There are 5 ways to turn a row about zero (a turn may also mirror it). The second row of each pair is the first, turned, with some noise. The first 35 pairs use one turn. New pairs use 3 turns, one after the other, and a turn may come again.
Some pairs, each with its turns in order after it:
[-7 -4  6  2 -3 -9]
[  3  -6   0   5  -3 -11] -> kugar

[ 3 -8 -2  0  2 12]
[  2  -5 -10  -6  -2  -6] -> Zamad

[ -6 -10  10   0   8  -3]
[-12   0  -4   4   1  11] -> Kege

[ -3  19   6 -25   7   5]
[-10  19  -4 -25   2  -7] -> Kege

[ -8  -7  -7 -10 -21 -10]
[  2 -23  -9 -13  -5  -3] -> Kege

[ -1 -12   8  -2  14   9]
[-12   5   0   7  14   8] -> Kege

[21 -2  3 -6 -8 -9]
[ -6  -1  15 -11 -16   2] -> kugar

[ 2 -9 -8 -6 14 16]
[ 13   2 -16  -7  -3 -12] -> Zamad

[  7   3 -11  10 -26  -2]
[-27  -4   0   5 -13   1] -> Zamad

[-2  4  6  4 14 -1]
[-11  -5  -6   0   5  -8] -> rodu

[ 4  8 10  6 -6  2]
[ -4 -11 -10  -6   1   0] -> mediv

[-6  8  3  9 -9 -2]
[-5 -7 -4 -8 -5 10] -> mediv

[ 2 -3  3  4 11 20]
[-7 10  6 11 15 -7] -> Kege

[ -3 -26   2   4 -16  -1]
[ 2  3  4  0 24 18] -> mediv

[-3 -9 -1  3 -6 -3]
[ -1 -11  -2   3  -1   3] -> Kege

[ 16  -9   6   2   6 -12]
[  2   2  20   3 -11  -1] -> kugar

[  6  25 -14   2  -5 -11]
[-23   0   3  -2 -21  -4] -> mediv

[  6   4  11   1  -2 -10]
[ 2 -6 13  2 -1  8] -> Zamad

[  8 -16   3   6   6 -26]
[-20 -17  17   0   0  12] -> rodu

[  2  12 -11   1 -11  -2]
[-11   8  -3   8 -10   6] -> Zamad

[ -8  -7  -2  -6   2 -10]
[13 -3 -3  2 -6 -5] -> kugar

[-6  9  7 -6  6 12]
[ 10  -2 -14   2  -9  -5] -> mediv

[ -2  15   7   8 -23 -21]
[-22  -1  19  13   0  18] -> Zamad

[-11   8   2  15   3 -16]
[  2   4  -8  11 -22   5] -> Kege

[  4  -5 -13  12   2  -4]
[-1 -7 -1  8 10 14] -> rodu

[  6  11  -6   0   3 -17]
[-14   3  10  -8  -9  -8] -> mediv

[  3   0 -10  -8  -7  -9]
[  5  -6  -3  -7 -12   5] -> kugar

[ -1  -1   2  -6  -4 -21]
[ -9  -7   9   3 -16   5] -> rodu

[-13   2  -1 -18 -11  -2]
[ 13   1   2  -2 -21  -4] -> rodu

[ 9  3  9 -8 27  0]
[-14  -6   5   4  10 -24] -> rodu

[ -4  -1   0   7 -10   6]
[-2 -5 -4  2  2 12] -> mediv

[ -3 -14  15  -9  -8   1]
[  6  -2   6 -11   3 -19] -> kugar

[ -4  -5   6 -17   2   4]
[ 10   9  -2 -11   1  -9] -> kugar

[-11 -12   7  13   6 -21]
[ -6   6  22 -12  16  -5] -> Zamad

[ -1  -1   8  -9  -5 -16]
[ -8  -2  10  -2 -16   1] -> rodu

New pairs. What belongs after each?
[10  3 -5 -5 14 11]
[13 -7 -7  9 11 -6] -> rodu rodu kugar

[ 1  4  8 13 -9 -7]
[ 10   5 -13  -3   3  -8] -> Kege mediv Zamad

[-4 -4 -4  7  0  1]
[ 1 -1  7  4  2 -2] -> mediv mediv mediv

[ 16  16  -2 -30   3 -16]
[-32 -15 -19   1  -9   0] -> kugar rodu mediv

[  5  -2  11 -15   6   4]
[-7 12  5 15  1 -2] -> kugar mediv Zamad

[  7  -5   2  -4 -10  12]
[  3 -11   3  -7  -5 -10] -> Zamad kugar Zamad

[ -1  13   0   3 -10  -6]
[ -4 -14  -5  -9   0   3] -> Kege kugar Kege

[  5 -10  -8   8   1  -8]
[  3  -4   2 -11 -11  -4] -> rodu mediv Zamad

[ 8 -1  1  7 -3  5]
[12  0  2  0  1  1] -> Zamad Kege kugar

[ 8 -9 -4 -9 -8 21]
[ -2 -21  -3  -6  -6 -17] -> Zamad kugar Zamad

[ 21  -4 -15 -10  12   9]
[ -1  25 -15 -12   5  -2] -> Zamad rodu rodu

[-15   3   2  -7   7   7]
[-9 -9 13 -2  6  2] -> Zamad mediv Zamad

[ 2 16 -1 -1  8 -5]
[-6 -3 -5 -3  2 16] -> kugar rodu kugar

[  0  -1  12   4 -11  -2]
[-11 -13   0  -3  -2  -4] -> mediv mediv mediv

[ -3  21   0 -19  -7   6]
[24  5  6 16  4  3] -> kugar kugar rodu

[-10 -14  12 -12  -1   3]
[ -3 -20   7   1  -1  12] -> kugar Zamad Zamad

[-17 -20  -6 -19  -5 -15]
[  3  24 -15 -11  17  -9] -> Zamad mediv mediv

[-17  -2   0  -1  -5  19]
[ -1 -12   2  -3  20  11] -> Zamad rodu rodu

[-18  -3   9  13 -11 -22]
[-24  -1 -14 -10 -16   8] -> kugar Zamad Kege

[-25 -10  -1  -2 -16  -8]
[ -4 -11 -25   9  14  -1] -> rodu mediv rodu

[15 -7 21 -7 -7 -8]
[  2  14  -5  17 -17  -8] -> rodu mediv Zamad

[ 10 -21   8  -4  13  -5]
[ -7   2  -3 -23 -14  -6] -> Zamad rodu rodu

[  3  -5 -13   4  -8  -5]
[ -3 -13   0  -9  -3   6] -> Kege Zamad Kege

[ -5  -1   2 -17 -17  17]
[-7 -1  2  2 11 26] -> rodu rodu Zamad

[  2  -5 -13 -13   0  -8]
[ -5  -3   4   7   7 -16] -> Kege Kege rodu

[-10  -9  17  -9   9  -3]
[ 16  15 -10   5   1  -1] -> Kege Zamad Kege

[ 18  -8  11  13   3 -16]
[  9 -15   8   9  21   7] -> Kege mediv rodu

[  7  -4 -11 -19   6  -3]
[ 1  0  8  2 -5 22] -> kugar rodu Zamad

[-4 11  2  0 15 33]
[-16  19  11  13  17 -15] -> mediv rodu Kege

[ 0  5  5  6  2 -7]
[ -1 -11   3   0   1   0] -> kugar Kege kugar

[ -7   8  14  -4 -10  -2]
[ -4  10 -13  -7   4   8] -> Kege mediv kugar

[ 0 16 -5 15 -3 -7]
[ -1  16  14  -1   8 -11] -> mediv kugar mediv

[ 5 -8 13 14 -9 -8]
[  3   0  11   4   3 -21] -> kugar mediv rodu

[ 3  3  7  5 -7  1]
[-1  4  1  4 10 -1] -> Zamad mediv rodu

[ 2 -4  3 24 10  4]
[-15   3   7   2 -12 -16] -> rodu Zamad mediv

[ 24  13   7   3   0 -10]
[ -8  16  10 -20   1  -9] -> mediv mediv Kege

[-1  2 14 -2 16 25]
[  0 -20  10 -25   2  -4] -> Kege mediv Kege

[14 13 12  4  5 -8]
[ -6  -1   0  -7  -3 -23] -> Zamad Zamad Zamad

[  2  -5  18  -6 -14   3]
[15 17  2 -2  7  0] -> mediv Kege Kege

[ 23  -6 -16  -6   2  -4]
[ 20  -9 -12   6  -1 -15] -> rodu Zamad Zamad

[  6 -23  -1  19 -16  13]
[-17  -4   5  19   3  25] -> rodu mediv rodu

[ -9  -5  17 -13   0   5]
[  4   8  13   2 -16   7] -> rodu kugar rodu

[ -1  24   1 -13 -18  11]
[-11  21  19  13  -6  -7] -> kugar Kege mediv

[  6   7   7  10  12 -16]
[  1 -21  -5  -9  -1   9] -> kugar kugar rodu

[-12 -15 -16   5  12   0]
[ 10 -17   7  -9   4 -17] -> rodu mediv mediv

[-13  -6  -1 -11  17  -5]
[  0   4   1   8 -17  17] -> Kege Kege kugar

[19 19  3  2  1 32]
[ 25 -18  21 -13  -4 -12] -> kugar mediv Kege

